The same things were measured in two ways. Each way mixes the same 9 hidden numbers, adds some noise and spreads widely along 5 directions of its own, which tell nothing about the thing.
In the rows, zero is written as 128.
Some things both ways: the first way, then the second way.
[ 91 149 127 102 143 168 112  82  55 126 241 171 100 125 129]
[135  96 122 118 114 166 118 139 115 141 163 119 112 156 141 210 152  97
 142 138 141]

[ 55 156  91  99 155 141  99 117 112 109 180 154 147  88 172]
[114 102 119 131  96  81 158  99 134 195 162 127 142  76  64 198 157 124
 147 119  76]

[120 145 126 122 131 119 116 141 117 158 214 156 160 171 105]
[113 100 154 139 110 128 126 143 115 125 153 113 110 142 160 116 142 144
 121 114 134]

[132 161 134 117 152 142  55 117 162 152 174  90 169  75 173]
[141 164 113 135  80 141 166 100 121 129 145  76 131 162  91 123 116 127
 127 156 100]

[111 108  94 100 135 164 133 121 139 131 132 182 141 161 121]
[102 131 129 140 114 139 145 144 121 120 155 101  83 154 138 140 141 132
 151 156 117]

[136 109 147 106 162 178 161 190 170 147 121  64 125 106 103]
[170 124 117 132  95 148 137 148 151 149 142 141 109 131 113 203 187 114
 174 141 139]

[ 98 144 160 128 183 190 121  67 104  54 159 225 120 174 105]
[177 182 145 109 161 179 117 148 110 133 138 123 174 154 120 173 137 120
 121 143 129]

[ 92 148  95 116 140 118 112 153 111 155 198 140 143 128 146]
[116 117 132 116 141 101 135 112 103 148 159 132 181 138 156 133 138 154
 110  86 126]

[156 157 126 107  80  90  69 127 114 132 174 126 184 118 154]
[157 182 127 135  55 145 150 106 123 146 147  99 156 118  62 156 109 105
 122 190 135]

[104 108 100 142 140  75 123 140  98 147 130 144 117 233 113]
[138 109 151  94 151 102 135  90 112 155 117 123 174 101 143 109 112 158
  72  91 106]

[147 166 146 156 121 101  73  32 105  54 161 204 146 141 158]
[154 161 168 104 129 140 114 136 119 164 142 102 163 125 133 134 137 147
 108 157 131]

[ 80 108  87 111 128 195 178 127 148 147  87 138  98 144 121]
[135 154 119  66 168 184 105 163 138 149 154 139 182 122 127 169 190  99
 144 102 139]

[184  99 121 118  79 128 148 135 157 146  90  43 129 101 141]
[ 95 124 101 117  80 126 124 116 179 132 142  95  64 112 110 105 139 123
 172 172 132]

[184 103 131 143 109  97 158 193 192 166  60  66 117  87 133]
[ 52  63 118 160 135  82  94 129 112 116 160 161 127  65 169  91 135 127
 122  71 160]

[173 115 101 121  85 140 157 132 156 145  76  75 141  81 148]
[104 159  82 127  89 156 154 147 171 118 126 114  75  97  74 136 172  87
 191 170 108]

[107 125 175 139 167 145 104 106 144  73  95 116 109  93 145]
[162 113 144 146 128  80 115  95 136 137  92 130 118 155 126 112  68 161
 114 146 126]

[170 142 143 113 127 105  84 201 112 154 175  40 201  97 137]
[138 175 128 109 141 133 162 107 114 137 148 135 181  95 133 144 146 143
 116 129 133]

[160 137 162 141 138 120 124 138 166 177 161  71 109  22 137]
[ 33  57 102 192  97  97 118 143 120  79 130 117  35 142 147  68  96 107
 146 116 125]

[150 124 100 125  82 101 138 157 105 175 114  85 128  82 143]
[104  72 102 141 119  55  91  94 148 172 123 147 140  65 102 130 123 129
 138 106 129]

[162 126 118 122  80  82  76  85 145 143 130 129 148 131 167]
[ 88  94 153 124 138 134 114 123  98 124 176 111 126 125 171 123 122 139
 101 109 134]

[ 94 120  88 121  91 140 182 109 163 103  75 171  95 139 140]
[138 133 132 130 129 149 137 177 153  93 111 141  72 208 171 112 149 141
 170 140 154]

[ 73 105 121 113 130 118  88 164 171 176  76 110 139 103 140]
[103 150 155 116 134 163 158 154  78 105 123 135 151 128 137 131 103  96
  81 140 136]

[123 126 136 135 147 130 156 159 104 152 164 157 155 221  59]
[104 127 126 157  92 152 163 149 141  89 109 112  54  94 102  87 138 103
 133 140  97]

Other things, the second way, with their names:
Z357: [128 178 134 141 124 131 153 163 109 121 111 143 139 146 123 135 127 119
 135 165 142]
Z40: [134  93  97 165 147 109 108 124 121 121 125 134 130 167 121 141 128 124
 145  80 105]
Z779: [158  98 131 122 131 129 118 116 140 148 163 137 123 142 152 186 160 150
 149 111 141]
Z904: [163 109 153 145 184 139 176 132 108  73 110 186 109 152 211 141 140 172
 109  72 139]
Z299: [ 51 158 134 120 115 162 170 141 112 103 191 124 128  44 100 122 156  98
 121 125 109]
Z793: [151 119 158 117 142 107 154 111 116 144 112 126 113 158 173 146 111 168
 110 149 127]
Z63: [ 82 136 126 143 112 138 154 143 129  97 100  92  69 123  96  70 100 107
 125 153  81]
Z565: [129 224 135 105 110 173 167 159  87 123 134 125 195 138  98 147 119  87
 106 181 150]
Z972: [158 184 145 119 143 119 122 129 102 150 157 133 197 163 157 153 129 160
 126 151 170]
Z947: [108 121 135  96 122 138 128 111 124 140 137 111 143  93 129 116 123 120
  98 127 127]
Z903: [156 107 137 126 162  90 133 122 100 145  98 149 162 197 176 143 111 158
 110 102 132]
Z137: [100  90 129 143 102 103 140  92 112 143 183  93 137 113 130 106 140 154
 110  78  92]
Z808: [130 121 120 132 128 120 129 148 130 151 132 134 129 162  96 179 144 112
 159 123 104]
Z922: [132 114 107 149  88  80 161  70 141 143 133 107 116 129 104 116 113 158
 129 124  98]
Z666: [ 87  62 156 116  98  93 123 122 122 154 141 122 126  97 123 111 121 126
  96  98 116]
Z249: [189 118 119 151 126 105 121 100 158 138 127 105 108 191 149 123 141 192
 157 113 112]
Z201: [183 119 132 150  99 106 151 114 142 132 107 153 103 149 134 168 128 151
 145 148 146]
Z26: [104 120 150 119 135 167 120 187 135 112 135 138 105 114 124 122 168 101
 138 107 120]
Z156: [112 134 115 146 126  99  87  92 124 113 145 133 169 108 122  84  82 137
 111 121 167]
Z511: [116  69 132 132 131  84 127  76 135 143 155 127 100 129 155 147 109 165
 127 114 123]
Z442: [109 117 128 118 117 129 135 123 126 128 163 128 124 151 134 151 129 127
 136 130 140]
Z786: [189  65 145 138 136  84  83 100 155 154 130 148 107 177 193 153 130 192
 145 112 171]
Z22: [128 108 150 137 120  77  85 133 141 178 105 129 126  97 110 127 106 136
 129 164 133]
Z957: [111 120 117 130 137 110  99 127 123 154 141 123 177  94  91 120 137 113
 123  88 104]
Z746: [130  85 138 142  71  76 130  89 136 164 165 119 131 101 135 128 138 167
 119 115 137]
Z658: [113 113 119 106 134 118  95 117 146 133 113 158 160  69  95 107 111  97
 112 108 150]
Z893: [ 93 135 121 112 103 151 112 124 119 128 156  88 131 141 122 113 109 105
 117 157 141]
Z426: [130 120 135 128 124 161 135 141 117 111 138 110 131 130 129 110 149 120
 109  89 106]
Z392: [132  93  80 156 125  67 123  83 151 139 109 132 104 135 147 116 128 162
 159 113 125]
Z852: [144 121 156  80 111 111 114 111 144 189 146 130 159  75 135 160 153 146
 115 147 151]
Z145: [116  90 125 158 159 116 135 114 124  98 141 137  79 138 167 130 123 157
 137  98 117]
Z548: [ 85 187 128 122  82 184 192 169 118  85 102 101  82 135  82 100 104  69
 121 201 110]
Z966: [162 141 145  98 134 188  95 177 147 140 144 135 124 112 150 170 198 114
 151 137 162]
Z70: [145 126 151 127 138 138 101 160 132 131 127 145 120 152 132 153 126 120
 138 143 146]
Z584: [138 142 140 129 133 106 118  98 124 128 121 141 174  87 129  86 103 150
  93 117 147]
Z359: [ 80 121 107 139 123 137 155 121 132  89 127 103  69 130 151  79 128 133
 138 130 114]
Z740: [126 201 140  69 118 164 136 139 131 137 137 134 183 103  97 133 118  97
 109 180 166]
Z192: [123 191 139 107  95 153 171 128 135 126 109 108 126  75  82 101 125 112
 112 185 111]
Z787: [ 77 158 107 125 120 140 143 133 116 111  98 113 121  86  75  94  95  78
 113 159 102]
Z486: [147 191 138 115 115 161 169 151 131 112 148 129 151 143 134 120 170 141
 138 132 137]
Z195: [ 89 158 129 109  80 147 150 154 131 145 135 119 120  76  85 138 143  83
 132 182 131]
Z112: [122 139  79 143 134 135 100  91 139  93 142 119 142 106 136  78 121 130
 131 104 150]
Z432: [ 98 142 148  79 166 158 132 128 117 122 146 136 163  70 141 115 139 122
  93 107 130]
Z678: [109 157 138 108 146 212 113 199 109  68 113 119 130 178 132  83 124  76
 108 118 140]
Z756: [233 134 171 125 163 101 120 128 128 167 104 173 186 155 157 178 149 185
 117 102 141]
Z839: [130  87 152 150 116 112 142 136 139 113 108 152  83 127 126 115 118 136
 125 110 115]
Z134: [158  95 131 128 152 101 118 105 112 155 119 136 139 177 144 178 101 145
 122 121 122]
Z785: [107 102 102 138 134  88  90 129 128 144 121 135 144 151 140 114 120 129
 143 115 144]
Z437: [140 110 107 123 138 130 105 123 143 121 124 138 133 156 138 129 133 125
 142 100 141]
Z717: [115  94 122 140 121 107  88 101 117 143 138 128 157  86 108 127 100 110
 103 109 138]
Z71: [174 177 139  89 147 127 116 112 135 174 112  94 187 146 104 119 126 153
 116 143  99]
Z271: [157 169 152 104 124 190 134 192 115 127 101 133 144 141 106 156 145  78
 117 159 133]
Z923: [135  84 121 137 136  79  90  97 137 143 114 136 120 138 178 114 104 162
 129 130 169]
Z582: [171 126 165 101 188 134  92 125 120 157 157 149 185 124 158 170 146 160
 113  96 141]
Z817: [186 166 152 109 161 129 159 120 113 155 102 134 159 142 131 175 130 155
 112 145 105]
Z781: [165  63 163 129 127  60 106  99 134 160 145 146 143 182 205 124 128 210
 117  84 163]
Z56: [ 96  95 113 141 101 123 100 127 134 125 138  99 104 143 115  94 115 111
 131 120 121]
Z711: [147 149 134 131 127 127 120 148 128 126  97 127 125 175 133 123 109 128
 136 162 143]
Z457: [123 117 131 128 135 120 109 106 104 129 168 139 178 110 156 132 122 139
 100  98 161]
Z499: [143  89 132 118 169 155 103 136 126 119 109 144 118 129 135 156 128 105
 116  96 119]
Z566: [167 174 135  84 121 149  84 140 154 162 148 105 178 183 108 140 135 129
 148 159 156]
Z311: [141 125 145 114 112 154 119 127 130 120 128 139 132  81 120 133 121 106
 103 135 152]
Z875: [118 132 144 132 108 145 123 152 119 121 132  99 105 163 143 112 122 126
 127 158 135]
Z998: [ 96 116  95 136 107  96 128  90 147 130 142 122 129 109  99 110 113 127
 143 121 122]
Z424: [164 138 119 146 125 124 138 110 142 131 158 149 119 128 145 187 155 158
 165 139 149]
Z225: [159 113 109 126  64  78  92  96 171 193 101 112 148  85  68 116 129 123
 137 155 132]
Z422: [120  31 161 152 125  41 114  90 132 139 150 133  88 187 214 100 100 217
 121  87 142]
Z183: [ 40  83  75 188 118 103 130 110 143  57 123 104  10 130 171  37 104 137
 163 128 125]
Z76: [ 75  67 149 103 120 120  77 147 134 168 192 117 135 117 120 146 149 113
 134  97 127]
Z578: [117 106 104 134 107 126 115 120 143 122 144 141 110 128 139 144 134 117
 152 133 163]

Some of these things the first way, each followed by its name:
[144 147 145 141 104 106  94  83 155 109 108 111 117  31 181] : Z711
[102 115 132 115 171 134 156 158 143  71 135 180 142 224  90] : Z299
[138  98 148 140 173 106 114 114 152  63  67 138 111 156 136] : Z817
[ 85 153 166 141 153 151 148 108 130 114 184 152 129 124  98] : Z26
[140 158 115 138  96  94 173  89  61 109 200 166  93 159 120] : Z437
[122 121  62 104  23  81 104 122  67 154 119 140 168 168 159] : Z852
[104 145 114 100 110 135 122 179  70 131 170 132 167 137 127] : Z201
[142 113 101 110 147 143 185 165 145 199 157 152 123 174  69] : Z40
[111 116 135 130 166 181 149 133 172 178 134 116 100 125 101] : Z56
[ 71 115 119  94 147 165 137 164 150 135 146 109 119 112 128] : Z442
[ 98 144 153 102 119 153 129 142  81 141 214 141 160 115  82] : Z70
[191 140 151 149 121  77 126 119 181 159 135  78 135  80 135] : Z957
[ 50 111  52  87 107 173 121  97  79 102 108 209 120 190 155] : Z511
[163 125 128 138 133  70 138 164 140 108 157 121 123 190 132] : Z746
[102 144 139 139 102  53  87 115 158 167 151  69 126  73 167] : Z666
[ 27 120  96  97 177 199 129 114  73 122 160 215  94 165 119] : Z134
[104 108 147 148 198 144 168 148 103 124 132 155  88 169  76] : Z787
[ 47 123 105 119 129 145 106 125 149 141  90 161 131 115 144] : Z548
[165 149 165 110 106 154  97 182 125 169 156  49 191  54 125] : Z156
[ 93 142  85 116 119  82 122 149  70 178 203 158 126 127 135] : Z903
[229  97 111 123  90 143 164 184 139 191  73  72 151 178  95] : Z112
[141 129 128 139  89  87 141  56  66 124 152 162  96 170 110] : Z499
[154 112 143 126 161 141 119 143 197  63  79 139 120  99 158] : Z972
[105 110 125 102 128 198 142 177 141 154 102  69 114  73 141] : Z578
[170 138 118 123 136 145 141 122 116 134 180 146 156 196 100] : Z249
[175 153 110 130  70  65 110 120  81 126 176 157 149 162 144] : Z457
[125 140 110 125  90  79 114 142 141 130 157 105 131 127 167] : Z781
[130 114 142 138 138  93 153 150 125 106 133 128 105 138 114] : Z195
[141 120 116 115  78 178 131 113 115 154 103 126 157 136 113] : Z966
[134 111 128  94 126 170 104 155 141 162 108  92 174 116 120] : Z145
[168 132 147 128 136  96 141 191 187 121 140  71 166 140 119] : Z486
[150  94 101 115  85 150 119 166 127 187  65  70 131  83 147] : Z923
[156 142 115 132 108 106 147 147 109 180 181 106 116  64 130] : Z785
[112 116 141 120 164 108 132 191 159 128 138 130 125 131 115] : Z565
[130 117 168 158 160 125 103 127 166  67  56  98 128 123 151] : Z192
